There are 4 nested groupings, the coarsest first. Each group lies inside one group of the grouping before and may be the whole of it. The rows also spread widely along 12 directions, which tell nothing about the answers.
Known rows, each followed by its group in each grouping:
[ 14  -9  -2 -22   2 -10  -6 -15 -19   3  15 -15 -54 -13 -25  37  -7 -17
 -64  -9 -20  -3  64  62  16 -59  30 -63   5   0  20  58  -4  52  54   2
  29  20] -> Kuv Q_944 Q_525 Q_411
[-12  29   3 -25  15 -12   8 -15  -8  38 -37  16  54   6 -17  28  -7 -23
  12  19 -10 -42 -16 -27 -10  11 -19   0 -22 -30  13   7 -28  -4 -13  18
 -29 -55] -> Rilip Q_189 Q_2 Q_499
[-11   8 -45 -25 -13  15 -10  -2   1 -25  39  -9  28 -21  51 -31  31 -11
  14 -27  39  10 -16  -7   3 -23 -32   4  -4 -19   3  27 -29 -49 -44  -5
 -41 -43] -> beva Q_733 Q_541 Q_687
[ 50 -45  16  36 -17 -45  25  15 -13 -15  61  16   2  -6  30 -42 -16  14
  34   0   5  34 -30   3  14  -3  49   9 -13  43 -26  -3  23 -10  30 -34
  13  -5] -> Rilip Q_300 Q_150 Q_28
[-18   6  18 -22  15 -21 -28  41   4  55 -22  -1 -49 -11 -30 -14 -56  18
  45  40  34 -35  28 -12  27  23 -53  17  23  -7 -24 -34  -6  26  16   0
   2   6] -> Kuv Q_760 Q_259 Q_786
[ 17  11 -27   0 -27   4   3  53   3  15   9  15 -18 -37 -39 -18 -12   8
   8 -29  12 -22  15 -36 -74  23 -38  22   1  32 -12 -39  16  23  22  22
  20  14] -> beva Q_733 Q_546 Q_17
[ 34  42  23  24  10 -14   8   4  18 -11 -54 -18 -11   7 -19   0  17  -5
 -25  -6  14 -24 -47  -4 -28  58  29  14 -11  21  16   5 -22  34  31  -3
 -10 -10] -> beva Q_218 Q_595 Q_840
[ 20  24 -11  -6 -11  -6 -10  22  -4  -5  50  -6 -28  -1   1   6  -2 -35
 -33 -29   4 -16  68  48  -7 -46  47 -77 -18  -1  33  57  13  17  36   3
  27  10] -> beva Q_218 Q_595 Q_637
[ 19  11 -46 -13 -13   3  45  23  49 -12 -24  36 -36  17 -54   5  19  10
  32   9  -7   7  13  19  17  -6  11   5  16   7 -60 -29   4  37   5 -21
  49  10] -> beva Q_218 Q_655 Q_225
[ -7 -20  -9  -6   1 -17 -17  -7  22 -27  22 -15 -46   8  46 -21   5  15
 -16  -5  36  29  -6  28  48  -7  16 -38   7  -3  34  44 -40 -38   4 -18
  -7  33] -> Rilip Q_300 Q_29 Q_394
[ 20 -25 -29 -20 -15   1  15 -24  -7 -31   1   5 -16 -14   6   8  38   0
 -29 -14 -15  42 -22  30   8 -50   1   0  11  10 -14  56 -43   5   4 -25
   2   1] -> Kuv Q_735 Q_993 Q_950
[  6  22  50  28  10  -7 -20  42 -18  57 -12  23 -11  19 -21   5 -49 -34
   8  25 -24 -48  20  -1  -5  -1   0 -30 -12  -3   2  16  10  15   5  10
  11  42] -> Kuv Q_735 Q_80 Q_823
[ 19  11  -7  32   1  25  -4  26  22 -53  28 -47 -31 -28  31 -49  33  22
   5 -40  47  19 -37  24   9  44   9  40  12  39 -30  -9  34   4  -1 -33
 -11  28] -> beva Q_354 Q_734 Q_527
[ 19   5   7  23  37 -20  35 -48   2  18  -4 -25 -44   5 -12 -31  18 -12
 -13  57  40 -24  53 -10  71 -25   6 -12  17 -58  20  -2   9  -2 -19 -30
 -12 -53] -> Rilip Q_300 Q_29 Q_681
[-17  13 -22 -42  17 -15  -5 -37   3  17   1 -31 -43 -10 -13  15  -3  -1
 -45   9  33 -23  76   8  20 -29  -8 -48   3 -49  60  30 -22  12  22  13
  -2 -24] -> Rilip Q_189 Q_634 Q_224
[ -2   8  69  39  23 -18 -23  32  -8  31 -21 -15 -23  11 -16  -7 -57   8
   4  25   6 -37   6  -4  -2  48   2   1  -1   9  -2 -24  33  29  24  11
   7  35] -> Kuv Q_735 Q_993 Q_615
[-10 -63   3  59  -1 -20  -1 -26  -6  11 -10  42 -21  23  26 -47 -27  26
  10  44  14  21 -30 -56  -2  -6 -24  16  14 -10  16 -14 -34 -72 -33  18
 -19  34] -> Rilip Q_189 Q_991 Q_268
[-20   3 -37 -24  -4  39 -20  -7  -7 -21  33 -37  -9 -56  34 -20  30  12
 -30 -49  49   7   6 -11 -32  -1 -52  13  13   1  32  23 -21 -25  -9   5
 -32  11] -> Rilip Q_189 Q_2 Q_109
[ 51 -42   9  41 -21   8  13   5 -44 -40  49 -20 -17 -60  11 -31  17  18
 -27 -38   5  41 -30   6 -44  -4  -3  56  15  64 -30   3  29  29  36 -25
   6  23] -> Kuv Q_735 Q_80 Q_871
[-15  13  -5   9  11  -4  -8  11  40  29 -57  17 -64  11 -56  19 -18  10
 -35  12  -2 -25  32 -20 -31  28  -9 -36  11 -13  40  -8 -19  18  19  31
  30  72] -> Rilip Q_688 Q_283 Q_648
[ 32  45 -30  62 -14  43  14  19  16 -22  -8   3  -4 -17  15 -56  66 -40
 -37 -37  13 -14 -40 -52 -72   7 -17   6 -16   7  23  18 -17 -44 -54   1
 -30  19] -> beva Q_733 Q_546 Q_493
[-46 -38  27  50  34  13 -14 -49   8 -53 -25 -32 -24  51  -1  36 -25  31
 -49  17 -16  19  18  54  56  15  32 -29  20 -15  -1  -1  42  16   7  24
  20  57] -> beva Q_733 Q_541 Q_336
[-40 -13 -33  12   7  56  -4  -9  -2 -36  49 -28  24 -37  36 -15  34   8
 -19 -39  27  24  16  -6 -17  -9 -33  11   7 -15  -3  -5  41 -32 -51   6
 -19  12] -> Rilip Q_688 Q_283 Q_274
[ -3  -5  23  15  11  -2  -9   7 -40  16  37 -17  24 -34   2 -28 -27   5
  35   7  31 -25  11 -11   4  17 -39  48   6  -2 -31 -39  53   5  -8   7
 -19 -43] -> beva Q_354 Q_281 Q_747
[-23   2 -14 -34   4  42 -22 -26 -47   9  -6 -18   1 -39 -28  45  13 -10
 -47 -40 -23 -12  28  35 -16 -35 -47   4  23  -2   2  53 -16  32  15  21
  -8  16] -> beva Q_354 Q_734 Q_236
[ 10  24 -35  -3  -4  12  39   7  34   8 -43  38  -6  11 -55  27  20 -23
  -9  17 -32 -20   7 -11 -28 -22  -4 -20 -10 -19 -25 -10  -4  27 -16  11
  20  -4] -> Kuv Q_944 Q_525 Q_939
[ -8  26   3   5  -6   4 -12  35  -7  29   8  29  38  -5 -22   4 -27 -26
  25  -6 -11 -42   5 -16 -41  12 -22  -4 -21  -4 -11 -12  23  -5 -16  33
   0  -3] -> beva Q_354 Q_281 Q_752
[-26  -4 -21 -17   3  33  14 -18   8 -41 -35  -9  15   2 -55  65  11  26
 -28 -25 -29  11   8  35 -22  19  -3  16  16  16 -42 -23  33  65  25  23
  33  18] -> beva Q_218 Q_486 Q_317
[ 44 -22  -9 -15 -12 -25  17 -21 -45   5  -6  15   4 -31 -15  12  17 -11
 -10  -5 -28  17 -40  14  -6 -41  -4  30  10  28 -22  48 -47  31  34 -23
  -6 -33] -> Kuv Q_760 Q_510 Q_351
[-14 -28 -12 -34  -8 -16 -16 -34 -40   4 -12  -5   0 -18 -17  32 -12   7
 -45 -16  -5   5  12   6 -21 -21 -31  -2  11  -3  27  31 -43  14  29  30
 -10 -19] -> beva Q_733 Q_546 Q_17
[ 43  23   2  11 -11 -25  18   8  18 -22   2 -26  13 -40  19 -40  32  11
  -9 -30  48   0 -71 -49 -61  64   6  41 -22  32  31 -11 -25  -1  23 -14
 -32 -42] -> Rilip Q_300 Q_150 Q_28
[-28  37 -10 -48  10 -16  -5   9  48  11 -38  15 -11  54 -12  42  -6 -27
  -2  27 -16 -17  19  39  48 -24  20 -75 -15 -50   9  47 -36   2 -18   0
  10   0] -> Kuv Q_735 Q_993 Q_950
[-12  32  -7  -2  -1  31  -4 -14 -20   9 -35  17  38   8 -30  55  16 -49
 -59 -26 -48 -33  10   8 -62 -28  -1 -42 -20 -18  32  60 -29  10  -7  43
  -6   5] -> beva Q_218 Q_595 Q_840
[-39  -2 -32   4   4   3  -2 -11  31   0  -7  23 -15  25  -8 -11  -7  -5
   7  34  19 -12  31 -13  18 -18 -33 -26   6 -58   5 -14  -4 -42 -59  29
  -2   1] -> beva Q_354 Q_281 Q_747
[ 20 -39  17 -17 -10 -26 -22  21 -30  -6  38   6 -24 -11  28   5 -31  12
   9 -16  -8  32 -17  59  36 -24  27 -14   1  46 -29  42 -14  19  52 -21
  10  27] -> Kuv Q_944 Q_525 Q_939
[ 14  21 -35 -18   1  -4  35  -3  21  34 -42  12 -35 -20 -72   8   6  12
  -5  17   8 -34  38 -41 -35   8 -34  17   9 -13   3 -38  -5  42  22  13
  22 -14] -> Rilip Q_189 Q_634 Q_224
[ 31  53 -17 -40   0  -1  16  35  17   9  27  -7  -7  -2  -1  13  18 -34
  19 -24  -6 -23  25  51  39 -19  46 -48 -21   7 -11  46  12  30  28 -39
  18 -10] -> Rilip Q_189 Q_2 Q_109
[ 20 -14  -5 -20 -10 -23  14   2 -39  60 -50  48   3 -15 -63  15 -22  -1
  19  21 -28 -26  -7 -37 -26 -11 -55  42  14  10 -27 -10 -45  28  19  17
   0 -28] -> beva Q_733 Q_546 Q_17
[  5   7  -1  -5  -9  -8  10  28   9 -13   3  11  22  16 -40  46 -28   3
  13 -18 -40 -11  13  40  -8  15  37 -22 -13  25 -40 -16  55  56  45  17
  48  11] -> beva Q_733 Q_541 Q_687
[ 14 -22 -31  55  -4 -26  33 -25  36 -63  49  -2  -5  19  35 -57  18   8
   9  25  44  28  -1  -6  24  -9  37  -6 -12 -30  -8 -31  45 -50 -45 -11
  -2 -39] -> beva Q_354 Q_281 Q_752
[ 14  -4  -3 -37   1 -16   2  27  -7  13  10  -9 -28 -29 -30  -9 -20  35
  48   3  41  -6  25  20  30  15 -25  47  28  24 -51 -35  13  57  45 -19
  15 -29] -> beva Q_218 Q_595 Q_637
[-16 -70  12  55 -17  16   5 -15 -50 -15  24  49  56   8   4  24 -26  -6
 -18   0 -64  33 -21  -8 -53 -44 -13   6  -7  10 -30   5  28 -23 -26  37
  11  41] -> Kuv Q_735 Q_80 Q_823
[  4  43   7 -29  11 -32  -7  30  27  27  17   1 -10  25   7   5 -17 -32
  15  11  13 -33  32  26  48  -4  38 -74 -24 -27  28  35  -7  -4  10 -13
   7 -12] -> Rilip Q_300 Q_29 Q_681
[-10 -66  -6  17  -4  21  -2 -42 -30 -55  19 -15  -3 -28   4  28  13  32
 -66 -41 -20  53 -13  27 -26 -10  -2   8  22  32   8  24   4   8  30  18
  12  54] -> Rilip Q_300 Q_29 Q_681
[ -5  -6   3  38  -6 -21  -4 -40  -6 -42  -3   9  68  35  45  10  10 -28
 -40 -10 -20   8 -60 -10 -35  -2  39 -34 -41 -19  43  43 -28 -55 -25  34
 -36 -31] -> beva Q_733 Q_541 Q_687
[-15  11 -13   6  14  24  18 -33 -17  33 -21   3  -4 -13 -42  10  11 -31
 -37  35  -3 -35  60 -33 -21 -49 -56  -3  12 -64  15   1   0   8 -44  19
 -10 -28] -> Kuv Q_735 Q_80 Q_823

New rows. What belongs after each?
[-29 -40  18   8   8   4  -7 -16 -43   3  24   1  51 -14  23  -7 -23   8
  19  17   3   9 -10 -18  -2 -16 -48  39   5 -18 -32 -17  18 -22 -38  12
 -29 -34] -> Kuv Q_735 Q_993 Q_615
[ 26  29  -3  15  26  11  36 -42   8   6 -48 -19 -37  -8 -48  13  46 -21
 -57  15  -4 -29  23  -6   7  -7   5 -12  12 -27  30  21 -12  32   5 -10
   2 -11] -> Rilip Q_300 Q_29 Q_681
[ -2   0 -41  -1   0  26  40 -23  30 -63  17 -15  -2  11  -7  28  46 -10
 -35  -6 -16  33  22  48  23 -45  30 -27   2 -23 -28  15  38  25 -21 -19
  26  -1] -> Kuv Q_735 Q_80 Q_823
[ 12 -24  23  22   3 -20 -11   3 -17 -20  35 -39   5 -50  38 -52  -7  41
   6 -17  69  13 -44 -39 -27  63 -27  62   7  30  12 -37   8 -16  19  -5
 -34 -23] -> Rilip Q_300 Q_29 Q_681
[ -2  12  -8 -38   2 -14   4 -16 -21  13  16 -24  31 -44   0   4   8  -3
 -10 -12  33 -20   8 -24 -25   5 -36  15  -7 -16  29   5 -15   3  10   8
 -30 -71] -> Rilip Q_300 Q_29 Q_394
[ -2  -9  -5  39   8 -15  16 -36   8 -12   9 -12 -17   4   8 -31   5  -8
 -36  38  37  -5  25 -38 -15 -19 -12  -9  -2 -53  36 -12   5 -29 -39   9
 -17 -32] -> Kuv Q_735 Q_80 Q_823
[ 13  -2  12  27  -6 -16  19  28  -7  20  10  46  23  23 -41  16 -38 -18
  40  20 -45 -23  12  14  -1  -6  23 -11 -16   8 -52 -25  59  21   5  16
  38   6] -> beva Q_354 Q_281 Q_747
[-60 -16 -50  -6  -2  28  -9 -23  27 -63  30 -34  29 -15  28  -9  11  34
 -13 -21  54  18  13 -20 -28  18 -47  15   8 -36   7 -46  29 -34 -46  41
 -22 -30] -> beva Q_733 Q_541 Q_687
[ 28 -13 -41   1 -28 -23  19  18  45 -52  28  26 -48  26   3  -3  13   2
   5 -12 -11  40  -7  60  34 -24  63 -47  -5  22 -25  26   5   1  20 -21
  49  44] -> beva Q_354 Q_281 Q_747
[-14   0  46  42  27 -12 -47 -21 -35  20  12 -43 -16 -11  52 -57 -22  -6
 -16  17  64 -29  -5 -22  19  20 -28  11   4 -30  50  22 -18 -54 -27   7
 -67 -16] -> beva Q_354 Q_734 Q_527
[ 29  15 -12 -19 -19 -61   6  12  12  -5  24   5  13  -6  35 -48  -1   0
  33   1  61   1 -39 -27 -12  21  11  14 -22   0  16  -3 -46 -30   7 -16
 -30 -83] -> beva Q_218 Q_655 Q_225
[ 17  40  33  26  16   7  -2  47  -1  33  -2  -1   9  -6  -3 -22 -18 -13
  38   0   9 -45 -14 -15  -2  49   3  13 -16  22 -16 -17  32  11   7 -11
  -8  12] -> Rilip Q_189 Q_2 Q_499
[ 11 -12 -28 -39 -10 -11   0  -6  -3 -18  27  -9 -12 -25  17  12  24   6
 -18 -37   5  34  -5  36  14 -23  21 -17   0  17   8  50 -26   7  29 -23
   5   2] -> Rilip Q_688 Q_283 Q_274
[-13 -15  19  44   8   7 -25   6  -9 -42  36 -22  10  21  63 -29  -4  -1
  -5 -19  14  25 -29  30  35   8  26 -16  -9  10  -5  23  21 -40 -24  -6
 -20  28] -> beva Q_733 Q_546 Q_493
[  7  48  -7 -23  -4  15 -12  49  28  30 -31  17 -39   5 -13  -3  10 -27
   8  -1   0 -23  -9  10   8  -3 -21 -20   1   0  -3  39 -45   9 -12 -19
   3  47] -> Kuv Q_735 Q_80 Q_823
[ 26 -10 -21  24  -6  14   7  -2 -21 -22  54 -34 -19 -52  23 -62  23  11
   3 -22  55   4  15 -16  -6  -7 -27  40  16  12 -11 -14  26  -8  -6 -19
 -19 -31] -> beva Q_733 Q_541 Q_687
[ 39 -21 -18  32 -11 -13  26  17  -3  -3  42  11 -43 -15 -12 -50  -5  11
  24  13  33   4  39  -5   4 -21   5  16  14  12 -31 -28  31   8   9 -21
  22 -11] -> beva Q_218 Q_595 Q_840
[ -4  26 -21  12   3  13   7  -9  -3  52 -13  11 -43 -18 -58   5  -9 -27
 -55   9  -3 -58  93 -46 -66 -31 -30 -48  -6 -42  64   5   1   9   6  47
  18  21] -> Rilip Q_189 Q_634 Q_224
[ 34   5 -24   6  -2  -6  19  15  10  19  31  13 -66  -4 -10 -28   3 -16
   4  10  10 -10  59  18  36 -45  24 -43   3  -3   3  26   5   2  14 -30
  29  24] -> Rilip Q_189 Q_2 Q_499
[-27  15 -18   3  -8   7 -18  63  55 -23  19  15   5  20  35 -39 -14  20
  62  -5  52   4 -24 -10   2  43 -16   6  -6   3 -28 -40  10 -39 -36   6
  -6  18] -> beva Q_218 Q_595 Q_637
[-25  21  10  20  14  30   9  15  29  -2 -23  33  52  52  19  19  12 -32
  24   6 -43  -4 -45  11  31   3  21 -33 -25 -16 -22  29  -4 -33 -57  -3
  -9  33] -> Rilip Q_300 Q_150 Q_28
[ 19 -24  27  -7  -4 -53 -18  21 -12   8  50   3 -36  18  33 -18 -43  -4
  18  17   9  14  24  51  61 -39  45 -50  -8   3  -2  47  -3  -7  30 -29
  15   6] -> Kuv Q_735 Q_993 Q_950
[ 28 -54   9  79  -8 -10  -3  -9 -15 -38  37  -8 -76  -4   4 -42 -15  28
 -45  -8  18  29  30  12 -18  -6  37 -12  18  37  12  -4  32  -1  39   2
  32  72] -> beva Q_218 Q_486 Q_317
[-28  38  -2   9  19  52 -16  30  23  15 -20  -6  -3 -13   8 -25  20  -8
  12  -9  28 -28 -16 -32  -5  36 -58  14  10 -13   4  -7 -12 -29 -52   3
 -29  38] -> Rilip Q_300 Q_29 Q_681
[ 54  12   5  50  -3  -7  24  -2   9 -41  19 -14 -49  15   2 -15  29 -22
 -43 -20  -6  12  10  53  14 -17  88 -42  -7  27   7  43  18  24  36 -33
  31  27] -> beva Q_218 Q_655 Q_225
[-15 -32  17  19  23  29  -3 -31 -50  -7  18 -27  -3  -9 -19  26 -15   8
 -18  -2 -21  -1  53  49  45 -31  -5   5  28   0 -36   7  57  41  16   5
  16  13] -> beva Q_733 Q_541 Q_687
[-18  -4   5  41   0  22  17  24  29 -28  15  39  72  52  41   2   5 -20
  40  -2 -40  20 -60   8  16   5  37 -24 -33   0 -38   8  26 -51 -60  -2
  -3  31] -> Rilip Q_300 Q_150 Q_28
[-10 -44  -6  65  -3  28   2 -39 -34 -61  42 -15  17   2  23   5  16 -11
 -72 -35 -27  35  11  23 -29 -40  26 -28  -5   3  12  29  44 -21 -15  26
   4  33] -> beva Q_733 Q_546 Q_493
[-30  -2  -4 -42  18  31   0  12 -37  45 -18   5  25 -19 -36  14 -14   9
  59  18  -1 -24  22   3  50  -7 -85  63  34 -11 -80 -33  15  32 -25  -5
 -15 -36] -> beva Q_733 Q_546 Q_17
[ -1   8  42 -13  12   3 -10  60 -15  65 -25  53  18  30 -21  27 -42 -16
  78  18 -55 -25 -26  35  66   6  -3  -4   1  31 -67  23  -7  16   7 -21
  17  52] -> Rilip Q_300 Q_29 Q_394
[-41   6   2  27   8  10  -5  -7   9 -57  19 -31  76  20  38   8   1   0
 -14 -20  13   5 -28  -4 -23  39  11  -1 -28 -19   1 -27  54 -25 -37  34
 -28 -37] -> beva Q_733 Q_546 Q_17
[ -7 -40 -10 -27   5 -18  16 -50 -32  12 -28  18  43  -9   4   8   4  24
  24  23   0  20 -54 -27  17  -8 -44  62  17  -6 -22   0 -49 -12  -9  -2
 -38 -57] -> Rilip Q_189 Q_991 Q_268
[ 47   9  43  40  12 -16  -3  20 -38  -8  41 -35  -2 -10  38 -45  -1 -13
  15 -15  20  -2 -23  29  45  13  40  16  -8  36 -24  19  35  10  21 -42
 -17 -20] -> beva Q_733 Q_546 Q_493
[ -1 -47  19  78  -6 -26  -8  -8  11  -4  -9  34 -31  29  20 -31 -28  11
 -28  23   2  13 -27 -41 -33  14  11 -29  -7   2  49   5 -28 -65 -11  29
   0  70] -> Rilip Q_300 Q_29 Q_394
[  3 -48  13  36   7  -2   6 -49 -56 -12  27   1  -1   7 -10  25 -15 -12
 -51   4 -30  11  51  40   7 -62  30 -31   6  -9   7  41  21  14  20  16
  16   2] -> beva Q_218 Q_595 Q_840
[ 23  -8  -6  61   8  19  35  -8  10 -45  40 -29 -11 -19  20 -43  38   5
 -17  -9  28  15   2  -8  -1   5  18  13   1   6  -6 -20  57 -11 -17 -23
  -1  -1] -> Rilip Q_300 Q_29 Q_394
[  9 -52   1  40 -11  10  -1   2 -22  -7  34  29 -39   9  17 -19 -10  -6
  -9  12 -21  36  13  26  26 -63   2 -19  17   7 -23  38   0 -22 -17 -15
  20  69] -> Kuv Q_735 Q_80 Q_823
[ 11 -30 -20  22   0  23  20 -33 -31   2  11  -1 -26 -31 -20  -8  17   6
 -36  -6  -6   6  32 -13 -21 -39 -23  16  24   4   4  10  11  10   9   5
   6  19] -> Rilip Q_189 Q_991 Q_268
[-17 -50 -31  14  -2 -25   8 -52  -9 -31  57  -5  13  -8  49 -21  10   6
 -31   5  32  39  21 -15   2 -45  11 -28  -8 -42  41  18  -1 -63 -32   7
 -20 -38] -> Rilip Q_688 Q_283 Q_274
[ -7   7 -32  34 -19  22   0  37  53 -41   1  20 -30  28 -16   8  -4   3
 -18 -27 -20   4  11  18 -33  12  32 -52  -9  15  -4  -6  31   1   3  28
  48  85] -> beva Q_733 Q_541 Q_687
[-14 -25   1 -15  -5  -4 -24 -13 -23 -27   8 -15  26 -34  18  -2  -6  31
   2 -25  25  20 -50   3 -16  33 -37  53   9  24 -12  -6 -14  -6   7  16
 -27 -14] -> beva Q_354 Q_281 Q_752
[ 31 -34 -11  77  -4  -4  22 -31 -17 -23  14  -2 -36 -11   6 -59  21   2
 -36   9  23  15   2 -38 -21 -19  -3  16  11  -2  13 -10   6 -31 -21  -1
 -10   0] -> beva Q_733 Q_546 Q_493
[ 10 -10   5  36   0   6 -10   1 -21 -10  53 -23 -39 -23  31 -56  -1  -3
 -14 -11  50   2  38   3   3 -17  -1  -4  11   0  17  11  14 -22  -4 -11
 -10   5] -> beva Q_218 Q_655 Q_225
[  6  -8  -5  20 -19  12 -10  19   7   1 -24  33 -25  -3 -16  15   1  -5
 -42 -32 -33   3 -26  -8 -60   7  -2 -29  -4  34  34  41 -45 -11  22  25
  18  92] -> Rilip Q_300 Q_29 Q_394
[ 19   5 -15  -2  11   3  26 -30 -15  -1  16   1 -26   9 -33  23  16 -35
 -19  15 -28 -10  64  61  61 -71  32 -43   7 -29 -18  42  30  31   2 -16
  29 -14] -> beva Q_354 Q_281 Q_747
